The same things were measured in two ways. Each way mixes the same 12 hidden numbers, adds some noise and spreads widely along 8 directions of its own, which tell nothing about the thing.
In the rows, 128 means zero.
Some things both ways: the first way, then the second way.
[133 166 115 162 111 121  89 122 141 116 161  87 164 111  87 119 108 152
 140 140 137 160 144 171 119 199]
[179 152 174  96  90 135 105  84 189  93 203 114 159 131 136 108 143 109
 138 141 161 120  82  47 146]

[107 155 146 142 137  81 109 112  96 148 168 157  84 135 145 129  76 132
 212 154 131 115 102 171 119 128]
[141 108 164 116 117  99 117 112 129  99 103 114 186 102 121 102 154 132
 128 139 156 143  95 131 141]

[ 98 112 165 103 101 142 112 172 189 114 112 142  56 144 122 135 131 106
 174 160 158 106 168  96 141  99]
[142 178 152 137 181 117 127 149 155 121 119 130 152  73 110  89 151  82
 168 117  80 172 121  98 113]

[140 128  77 140 177 170  99 106 138 160  56 118 155 122 122 162 130 142
  83 119 113 118 132 169 114 124]
[164  99 116 104 153 120 115 133 110 122  94 126 164 122 134  79 136 156
 119 138  86 104 118 173 107]

[169 130  98 131 110 154 133 120 125 109 150 122 178 101  90  87 158 112
  95 131 133 169  94 110 145 179]
[149 100 128 144 109 191 109 193 131  86 139 130  87 105 165 114 133 106
  75  74  69  96 113  81  94]

[145 108 110 166  69 199 158 159 164 165  92  74 121  93 125  91 193 122
 114 154 129 136 158 102 158 122]
[165 135 132 136 150 150 149 140 138 146 168 135 130 166 126 104 106 145
 152 148 143 136 137 110 132]

[184  99  91  93 133 148 131 115  72 135  92 130 163  97 177  75 157 109
  72 113 117 129  94 160  95  83]
[118 148 121 101  77 112  91  95 147 147 164  83 146 109 122 122 113 133
 124 166 122 134 140 105 174]

[173  82 151 133 104 201 135 158 134 186  67  62 112 137 121 126 130 148
 183 156 169 149 183  66 183 111]
[103 160 123 153 162 125 149 176 146 123 109 179  94 101  89 101 160 105
 117  62  79 136 156 184  80]

[101 143 140 126 173 155 161 117 190 157  72 144  73 135 122 172  96 155
 151 148 119 110 142  95 112 120]
[101  86 132 163 130 142 137 143  94 138  82 170 102 144  99 135 180 138
 129 132 139 104 120 170 137]

[147 149 164 145 122  60 144 116  93 153 208 158 105 113 155  56 127 104
 190 176 122 150 112 160 129 135]
[134 155 147 132 191 132 126 147 112 132 106 131 143 108 132 101 132 120
 133 143 131 140 138 161 109]

[176 116  86 135 119 148 153 111 100 138 150 115 204  95 117  98 201 113
  46 112 102 147  77 133 144 167]
[131 186 126 105 151 121  92 115 139 132 125  89 160 158  99 124 114 111
 152 167 126 166 143 120 153]

[154  66 104  93 164 160 114 131 130 146 135 167 132 163 137 102  96 122
  68 111 137  89  65  90 112 101]
[122 144 124 135 138 127  98 148 126 110  77 116 140 144 126 117 143 105
 144 129 127 171  97 138 122]

[ 99 200 106 146 164 149 188  92 129 162  67 149 104 103  97 173  95 157
 147 155  82 140 120 187 119 105]
[159 120 148 184 130 124 135  95 124 162 155  74 131  80 148 133  76 151
 141 131 127 151 173  89 153]

[181 117 120 147 126 136 124 108  99 182 139 136 148 108 112  38  93 141
 131 156 130 176 121 178 130 123]
[131 160 119  64 159  99 115  90 149 150 159 123 185 154 132 126  95 125
 146 155 115 140 133 119 121]

[149 116  84 111 176 116  87 120 159 104 126 129 196  83 161  99 172  84
  36  91 102  90  92 155  73 125]
[125 128 131 179 111 176 126 169 122 120 118 100  87 124 105 117 142 138
 109  81 108 129 133 151 140]

[ 53 122 112  88 171  84 125 101 110 109 104 159 133 155 148 205 123 155
 126  77  92 135 126 181 145 134]
[ 77 161  82  81 172  53 145 140 131 160 105 101 147 153  72 164  98 106
 112 118  73 178 188 163 151]

[172 115 119 145 102 126 112 130  94 139 124 127 150 100 134  58 154  96
 135 119 130 164 116 130 146 106]
[163 168 132 129 126 205  80 132  95 138 182 128 161 127 160  63  67 162
 137 165 156  98 117 127 129]

[142 110 112 123 102 134 137 155  77 146  92  95 115 121 169 116 154 105
 133 106 113 134 128 146 145  79]
[120 147 140 124  79 167 108 127 155 121 202 157 149 129 138  99 142 133
 114 127 139  91 107  86 130]

[163 116 144 143 115 134 157 167 135 139 151  89 199  83  97 123 177 103
  71  99 107 120  96  91 147 152]
[ 95 150 149 175 129 151 116 122 115 148 124 121 120  91  88 122 148 136
 127  86 144 135 112 173 143]

[178  82 103  96 119 118  95 133  79 103 158  80 209 122 177  91 176 100
  67  72 121  97 109 146 119  80]
[113 158 110 129 115 144 142 123 141 112 144 141 109 173 144 159  95 128
 127  89 148 121 154 141  92]

[121 172 117 190 164  83 108 121 152  94 176 147 143  86  94 120  81  91
 110 125 124 115 127 177  75 139]
[123 168 121 121 145 131  74 129 114 160 140 152 180 109 112  71  78 143
 114 143  93 128 150 174 117]

[ 67 145 141  83 162  89 120 111 111  92 109 185  87 171 154 204  98 139
 139 109 122  91 129 152 103  94]
[111  74 113 143  65 121 136 119 124 157 126 115 106  92 137 139 128 163
 126 135 116 112 139 137 139]

[107 198 109 168 176 123 128  86 135 162  68 162  96 103 100 130  35 164
 165 150 108 157 132 200  87 126]
[151 122 161 156 110 111 106  83 154 146 154  83 139  92 116 116 125 127
 132 119 130 164 120  91 172]

[147 113 140 125  82  94 107 163 100  94 202 114 163 126 116  72 142  73
  90 100 162 100 112 115 153 110]
[151 136 159 147 135 201  90 134 135 129 157 139 139 104 134 100 111 140
 137  99 140 118  81 136  82]

[120 102 119  87 152 141  79 125 177 112 135 105 147 164 111 144  85 158
  90 104 155  90 133 115 116 151]
[202  70 156 172 169 154 154 119  94 120 104  99  95 116 202 136 111 159
 122 128 201 117 104 145  94]

[112  95 140  57 204 153 129 117 172 154  82 154 117 151  97 153  33 173
 131 137 150 123 125 119 130 145]
[106 169 129  84 144 113 109 119 147 137 153 103 146 135 102 149 119 109
 108 136 140 144 129 138 137]

[ 93 128 118 165  82 119  97 138 125  91  96  86 135 122 153 173 188 131
 128  81 124 139 189 135 132 135]
[131  90 112 144  55 131 152  95 141 146 155 115 105 147 112 144 153 165
 159 146 166 110 115 110 168]

[159  94 105 153 104 123 109 137 123 129 120  74 150  72 156  58 148 102
 128 106 132 152 158 167 124 114]
[144 133 118 130 160 102 137 101 119 149 144  58 151 108 139 148  98 148
 110 133 152 144 152 128 143]

[130  92 130 123 164 116 137 128 124 173  83 147 125  92 175 112 147 119
 155 126  80 150 134 177 124  77]
[104 152 118 106 143 149 118 156 105 123 115 108 154 112 114 116 139 124
 119 110  91 115 105 147 138]

[ 77 116 141 150  93 125 151 149 174 110  95 108 101 105 140 196 207 124
 129 101 101 127 181 124 139 139]
[ 96 136 111 107 121 101 125 107 120 166 125 112 158 133  96 128 140 142
 150 171 116 133 141 138 173]

[110 114 127 160 129  99  68 105 143 121 108 129  67 134 154 132  84 132
 199 114 147 139 188 173  99 110]
[110  45 107 137  77 127 134 138 107 135 105 135 132 100 159 117 151 174
  92 117  88  82 133 151 114]

[ 97 148 143 146 124 116 202 132 103 104 181 167 141 124 111 199 179 120
 104 135 103 114  81  95 135 174]
[119 152 116 114  97 149  98 155 129 125 137 143 120 152 134 111 102 116
 131 165 147 140 127 127 130]

[ 82 152 135  87 162  93 116 124 137 123 154 147 151 160  92 190  95 154
 114 105 110 116  85 141 147 182]
[ 97 147 120  64 119  86 114  90 113 169 162 139 216 142  86  97 112 166
 113 179 131 103 139 176 178]

[143  66 123 126 130 161 100 118 148 137  93 103  96 135 133 102  72 149
 198 119 157 159 173 120 137  93]
[115 119 101 139  83 149 119 142 109 127 141 104 132 110 156 138  92 152
  97 118 118 104 148 119 127]

Other things, the second way, with their names:
J227: [128  66 109 142  79 126 150 129 127 149 170 140 108  86 166 115 157 159
  77 114 113  68 115 116 133]
J929: [119  92 106 131 156  98 138 128  76 177  97 151 119  85 128 108 108 156
 118 149 126 116 151 203 128]
J781: [101 138  84 105 115 110 138 150 158 110 116 153  85 190 111 159 160  98
 114 108 116 130 136 138 109]
J457: [134  89 129 183 152  82 160 108 127 160 122  81 106 108 156 128 102 164
  72  84 134 160 211 173 128]
J702: [141 111  84  79 133 100 141  81 101 157 173 115 173 137 179 146  98 168
 107 179 165  70 128 121 132]
J94: [133 111 111 126 112 113 135  77 129 146 142  86 165  92 153 129 141 165
 141 126 112 100 124 116 134]
J232: [144 118 152 135 127 163 116 137  98 132 148  98 168  82 146  83 128 164
 101 145 123  92 123 131 149]
J222: [ 96 114 145  96 125 107 103 120 136 119  81 145 163  82 100 126 176 106
 151 129 100 136  86 144 108]
J179: [140 179 154 116 162 135 120 154 146  77 131 147 159 139 129 101 151  83
 122 111 119 135 114  96 116]
J973: [115  60 129 152  96 146 171 104 141 142 157 158 106 178 152 169 144 170
 127 119 175  94 146 118 104]
J615: [128 168 160  93  94 178  61 135 116 152 182 167 165 106 116  47  90 141
 139 203 143 107 119 142 152]
J412: [121 167 147 174 149 175 104 180 189 107 129 132  66 141 114 151 116  64
 133  48  80 198 150  87  68]
J657: [122  76 104  74 157 117 133 121  96 127  90 154 125 150 158 162 122 127
 107 119 122  94 101 167  88]
J164: [151 155 109 101 158  88 102 119 138 157 115 112 155  97 111  72 121 128
 145 154  81 156 128 165 133]
J157: [110 142 146  97 104 135  91 125 184  66 115 122 176 172  96 146 198  96
 121 101  94 126  97  91 104]
J661: [151 137 134 138 162 139 156 155 149  93 148 131 139 149 171 122 153 109
 119 116 138 128 132  72  99]
J347: [143 140 131 113 175 113 112 109 122 141 124 174 134 165 153 109  88 123
 118 134 141 134 147 170  95]
J687: [142 127  97 140  81 167 132 193 150  74 146 118  82 144 141 130 140 107
  75  60  56  93 133  79 116]
J359: [108  90 151 158 155 136 153 127 114 167  99  98 111 107  67 181 157 140
 164 139 139 144 123 142 148]
J938: [141 154 155 127 192  76 130  86 131 121  77 107 162 141  77 159 144  95
 184 148 178 191 108 133 142]
J948: [110 100 126 130 102 117 148  90 117 163 135 144 144 137 122 129 139 169
 153 160 156 106 140 151 148]
J201: [168  51 110 164  83 157 178 139 129 111 143  82 100 143 164 175 137 162
 139 125 161 106 111  55 127]
J322: [151 138 131 154 128 178 112 135  92 124 117 121 146 123 169  86 125 156
 153 158 148 103 108 136 126]
J557: [155 151 174 146  69 161  65 113 186  99 180  81 128 128 151  90 114 101
 100  76  94 162 105  54 164]
J153: [129 102 135 136 215  89 144 151  88 167  54 158 132  68 102 114 125 124
 159 168 107 157 161 192  97]
J513: [114  83 121 105  89 126 128 131 146 120 122 152 109 145 150 152 133 121
 115 117  98 111 128 115 104]
J147: [137 163 159 157 115 141 126 141 178  86 168 152 127 133 134 126 121  90
 118  76 138 153 137  67 100]
J526: [145 171 112 152 106  71 147 103 172 132 163 125 101 133 155 111  88 115
 119 107 138 169 191 119 135]
J253: [109  67 153 204 133 150 146 163  63 159  66 189  92  60 114  90 160 165
 129 133 142 102 132 219 117]
J993: [141 111 136 199 113 164 177 139 146 116 176 140  61 159 179 153 106 141
  92  56 184 121 162 109  94]
J611: [ 99 100 145 168  42 152 117 119 151 132 137 127 130 104 113 125 138 158
 141  99 128 130 122 127 128]
J945: [135 115 126 138 114 110 128 102 117 104 109  87 146 100 117 136 155 130
 108  80 100 108 109 118 159]
J905: [ 82  86 129 121  88 107 152 135 125 129 100 175 119 135  37 151 204 118
 156 137 142 120  91 137 168]
J469: [105  87 156 159  91 169 126 153 138 143 134 143  97 110  69 137 178 146
 128 122 150 118  98 153 129]
J925: [119 108 149 145  86 170  97 127 119 149 146 121 125  73  73 114 145 154
 129 128 124 100  99 145 151]
J778: [142  70  93  77 141 125 129 140  77 118 105 141 157 140 196 107 140 151
  78 151  80  49 115 139 121]
J596: [117 121 147 158 170 101 143 175 129 139  95 145  98  89  71 122 132  98
 110  90 104 178 148 164 125]
J183: [127  67 138 184 143 138 178 144 118 125  84 148  87 110 135 150 160 143
 142  79 140 128 129 154  85]
J750: [113 162 136 106 167 110 132 142 125 130 102 173 107 146  83 150 162  83
 176 204 207 155 110 147 125]
J540: [131  27 117 203  70 180 164 179  91 135 109 132  33 105 126 169 139 163
 107  99 173 100  99 145 125]
J845: [134  84 116  59 118 127 114 137 166 109 150 172 143 137 169 103 171 116
  87 109  56  77  93 109  76]
J996: [125 129 137 134 102 129  79 124 117 150 137  93 142  87  92 100 118 128
 108 134  97 139 116 124 187]
J327: [108 159 151 121 102 151 127 120 155  93 153 174 127 198 134 159 151  95
 159 165 223 134 114  79 117]
J748: [105 160 117 160 133 181 105 165 154 113 151 117  74 176 169 147 106 101
  70  47  93 139 165 113  90]
J41: [ 83  84 131 132  86 162 126 162 142 128 106 165  80 131  75 152 185 112
 135  85  89 118  83 138 122]
J877: [125  59 133 143 111 135 122 118 106 145  97 158 116 110 160 104 150 152
 129 132  91  98 129 146 121]
J21: [126  66 115 191  64 144 163 131 113 149 161 101  87  90 190 134  98 189
  75  91 155  98 169 137 125]
J145: [138 154 148 124 130 157 132 139 142 111 145 134 115 136  71 150 146 105
 159 122 164 130  77 113 135]
J390: [126 142 120 156 104 158 138 137 141 140 148  82  99 117 105 154 136 131
 148 118 117 128 127  99 150]
J813: [143 154 110  94 146 155 107 175 130 106 111 137 145 139 115 108 131 113
 146 151  96 124 109 132  94]
J186: [138 117 113 102  92 144 143 117 137 100 139 122 132 173 168 138 141 147
 131 135 147  90 117 115 113]
J108: [170 127 120 110 139 129 128 106 135 131 170  51 178 137 132 121 105 169
 114 134 145 126 129 114 142]
J920: [159 109 133 118 139 133  64 105  79 187 132  85 138 100 150 103  71 151
 117 226 156 133 124 144 178]
J464: [134 180 164  99 207 115 114 111 159  94 131 160 157 222 152 146 124  61
 135 134 167 176 133  83 104]
J561: [148 124 140 147 128 146 106 116 114 167 143 136 142 109 164  62 101 164
 140 159 140 132 124 158 130]
J952: [139 152 113 133 117 129 136 161 160  95 153 157 100 168 146 131  90  98
 104  80 121 146 156 100  93]
J520: [102 157 119 166 115 126 146 126 147 148 166 117 102 125 130 138 110 140
 109 105 140 138 199 135 126]
J724: [148 115 128 126 153 126 142 139 130 118 120  97  87 150 154 161 120 101
 120 121 158 158 115 104 130]
J425: [131 133 129 114  83 139 104 109 155 123 175  95 151 119 153 105 119 138
  96  92  97 116 111 100 144]
J102: [107 165 160  99 105 141  77 100 152 124 132 125 174 121  61 107 164 118
 164 143 135 141  81 139 149]
J58: [ 86 153  77  87 114  87 136 124 156 146 128  96 129 166  78 159 160 128
 129 151 113 139 157 150 149]
J836: [ 81 168 139 111  79 125 118 120 188 110 174 162 126 157 110 141 165 106
 109 119 150 121 146 118 113]
J304: [136 150 158 221 158 184 152 182 142 110 112 112  61 114 124 169 141  98
 159 104 177 173 142  99  85]
J620: [136 109 129 105  97 125 101  99 143 142 151  99 165 130 120 117 102 153
 132 136 128 141 120 120 141]
J56: [148 125 128 134 118 157 100 135 145 124 148  68 121 106 151 113 117 130
  89  74  54 121 123 106 133]
J671: [ 96 163  99 130 102 158 104 174 177 134 194 143 104 164 161 105 111 117
  60  89  70 126 183 110  97]
J116: [136 118 122 168 104 128 142 137 130 150 136 124  93 111 115 116 114 149
 135 128 143 143 154 148 138]
J436: [159  35  87 135 136 114 167 113  52 152  78 105 118 125 152 152 118 187
 129 161 147  78 123 164 145]
J370: [ 99  80 115 107  76 109 158 146 136 137 126 201  95 119 108 126 142 125
 132 117  94 105 131 143 121]
J665: [148 195 166  91 148 153  49 133 113 112 134 120 165 111 119  68 101  85
 136 169 138 157  82 118 165]
J107: [147  85 122 146 103 161 158 129 133 113 142 104  74 157 194 181 103 131
 128 103 165 124 122  82 104]
J292: [138  36 144 182  91 180 134 152 123 129 104 121  39 136 102 168 159 139
 114  75 153 126  73 143 127]
J871: [151 152 139 108 156 134 113 110 138 129 135 115 174 148  90 123 116 136
 161 148 147 143 115 132 121]
J517: [116 133  94  96 145 111 172 124 132 124 131 201 116 204 149 117 124 135
 131 105 125  98 159 173  90]
J325: [117 139 143 140 117 105 138 140 144 117 123 129 164 130  91  99 121 131
 132  97 126 171 145 139 141]
J320: [ 77 129 129 125  99 140 117 122 140 147 129 144 136 153  64 141 175 148
 136 133 156 122 114 176 134]
J341: [139 154 182 138 164 132 113 121 143 117 116 148 149 140 104  96 148 107
 157 131 175 175  97 143 126]
J441: [144 127 129 104 191  97 133  83  85 160 128 102 149 155 109 160 109 133
 131 181 207 133 114 145 175]
J797: [160 105 130 100 110 159 101 101 144 122 166 113 121 148 191 126 103 139
 108 131 119  97 128  96 107]
J841: [145  95 128 107 142 161 146 168 111 109 125 179 135 149 135 104 113 149
 124 124 139 100 125 156  76]
J851: [108 161 161 114  91 105  87 107 183 122 133 119 162  91  90 117 169  97
 150 145 105 158 111 102 141]
J456: [162 103 100 129 198  87 185 157 100 118  87 127 144 116 153 134  82 133
 135 112 111 151 175 136  81]
J177: [153 132 118 140  59 114 133 118 164 108 157 129 121 112 137  85 148 128
 133 104  94 117 120  91 153]
J66: [114 136 127 129 142 117 130 133 117 129 113 159 123 128 143 109 139 112
 121 121 119 126 129 146 127]
J434: [158  90 161 144  99 151 103 130 157 144 161 113  89  51 135 111 128 121
 111  99  96 130  94 104 120]
J666: [172 126 129 152 100 146 117 159 141  70 134  80 123 113 145 108 154 106
  94  96 107 126 104  55 151]

Some of these things the first way, each followed by its name:
[172  80 132 177 109 169 120 139 173 170 119  97 122 104 124  89 153 131
 149 142 124 154 161 104 133 125] : J322
[133  85 124  96 106 141  57 124 110 158 111 126  85 176 147  91  71 146
 207 118 170 122 116 122 163  92] : J325
[159 100 100 110  95 157 121 147 114 141 156  72 179 140 117 127 182 132
 104 108 115 144  89 110 182 172] : J179
[ 45 125 139  91 140  87 118 137 125  56 139 158  90 178 159 181  91 127
 153  90 149  93 139  98 126  99] : J540
[119 106 128  91 126 161 120 155 120 138  86 109  95 183 122 140  71 159
 148 119 154 145 141  88 157 122] : J227
[142 154 130 170 172 127 164 117 147 159 118 142 143  63 148 142 167 113
 114 170  77 110 124 173  70 118] : J186
[171 115 123  35 127 155  98 120 150 113 119 170 127 158 137  83 137 110
  46 124 153  64  70  87  92  92] : J877
[153 106 134 145  93 143  96 122 149 133 189  89 148 154  78  74  83 163
 157 134 169 159 134  98 164 179] : J938
[142 106 126 105 120 177 163 144 107 155  85 125 107 132 137 163 145 114
 108 122 129  62  99 103 137  58] : J611
[170 127 136  72  96 151 147 116 127 117 147 135 151 133 108  81 156 121
  76 139 161 106  95  81 138 137] : J797
[101 159 162 135  81 104 165 139 139 121 143 120  64 120 142 127 147 106
 160 143 148  89 150 109 135 104] : J973
[ 63 149 121 100 146 119 119 130 132  74 135 136 113 175 123 210  96 140
 134 105 138  84 120 110 133 122] : J952
[108 134  75 163 160 136  91 102 139 130  74 148 103 110 145 107  90 130
 149 131 114 161 153 197  95  99] : J201
[103 165 113 138 148 107 181 118  94 116 122 151 149  95 164 126 148 105
  67 116 102  85  96 143  91  89] : J292
[151 112 158 118 123 165 131 137 168 155 114 128 133 122  74 132 118 140
 134 146 159 125 128  78 154 160] : J102
[146 140 171 128 102 151 185 176 173 102 146 134 131  70 115 118 179  79
  91 167 141  77 118  59  92 117] : J929
[142 133  89 118 162 157 114 116 129 149  69  91 178 119 127 148 124 153
 118  95  92 142 115 147 135 113] : J945
[128 101 194  96 103 104 121 139 174  91 196 146 105 136 124  69  96 122
 164 152 184 104 152  74 116 117] : J657
[ 91 129 169 119 101  93 124 144 191  70 208 142 121 144  97 109 134 117
 154 141 158 137 155  74 154 168] : J390
[132  84  90  83 165 126  71 118 150 103  93 143 155 110 173  92 117 121
  61  89 121 115 125 170  64 112] : J724
[102 174 113 180 124 106 174 123  90 134 133 116 142  82 130 164 153 125
 142 136  91 147 121 181 130 156] : J596
[106 147 147 196 108 100 140 143 140 109 161  96 138 102  85 140 111 141
 169 127 124 194 176 140 144 186] : J702
[129 104  83 138  97 203 160 142 110 152  51  71 113 125 156 151 180 137
 156 119 115 149 131  90 176 105] : J666
[103 148 142 200 103 114 162 106 148 153 110 100 104  85 125 128 148 148
 199 143 109 177 198 161 150 138] : J56
[118 185 146 165 137  63  65 121 143  62 220 139 138 128 122 106  66 121
 148 141 151 110 130 145  53 163] : J526
[121 131 140 146 106 163 121 146 188 123 114 113 120 125  60 171 132 144
 106 143 158 137 168 102 138 202] : J845
[102 151 162 194 118 150 160 142 162 145 113 134  98 117  84 174 128 144
 159 172 140 141 180  97 135 158] : J164
[146 120 102 125 162 203 184 110 149 170  52 147 114 108  89 139 104 136
  86 151 134 114 121 116 129 101] : J412
[158  91 108 101  99 133 126 136  55 134 107  88 135 127 187 109 152 112
 123  86 128 112 110 135 136  73] : J21
[ 70 148 160 104 167 147 169 125 217 108 105 180 101 124  84 209 108 151
 117 150 122  89 133  97 101 146] : J107
[146 115 121 139 106 170 168 145 127 146  67  64 139  89 129 174 189 124
 114 111 119 131 154 111 152 134] : J520
[ 76 125 115 115 119 123 100 136 150  96 110 109 130 150 109 190 143 125
 112  86 143 101 155 133 163 135] : J871
[174 103 104 141  92 160 146 135  85 142 166  79 176 127 101 138 170 135
  80 120 127 138 105 133 157 173] : J851
[ 86 154 100 141 151  94 114 104  99 107 114 100 156 141 142 214 130 152
  83  64  96 103 144 190 112 131] : J347
[110 136 176 145  78 159 191 165 174 137 137 105 112 103  88 163 170 127
 146 149 134 106 135  56 164 147] : J425
[154 115 139 142  99 164 152 158 151 147 101 101 117  84 146 119 182  94
 115 146 129  83 142 112 116  78] : J183
[156  91 107  98 113 177 163 111 118 181 106 102 161 138  92 106 144 169
 101 126 122 174 117 127 198 160] : J359
[120 138  99 120 179 172 142 108 100 164  34 139 120 141 135 184  96 163
 123 128 114 126 126 144 120  98] : J116
[147 159 132 147 125 145 183 130 112 167 106 127 145  92 124 150 180 126
  99 146  87 119 103 140 123 125] : J948
[ 61 177 134 110 153  44 142 118 116  90 138 159 120 112 170 130 114 116
 134 101  95 122 119 172 102 115] : J441
[ 96 201 129 143 129  58 124  86  89 122 157 131 133 136 107 174 111 145
 140  99 123 132 101 163 141 199] : J457
[ 66 210 139 155 169  90 182  99 132 121 125 191 105 109  97 181  88 143
 165 147  93 144 103 148 117 153] : J996
[150 131 150 189  88 118 148 150 149 127 172  98 143  75 130 105 182 112
 134 140 105 143 143 123 107 156] : J66
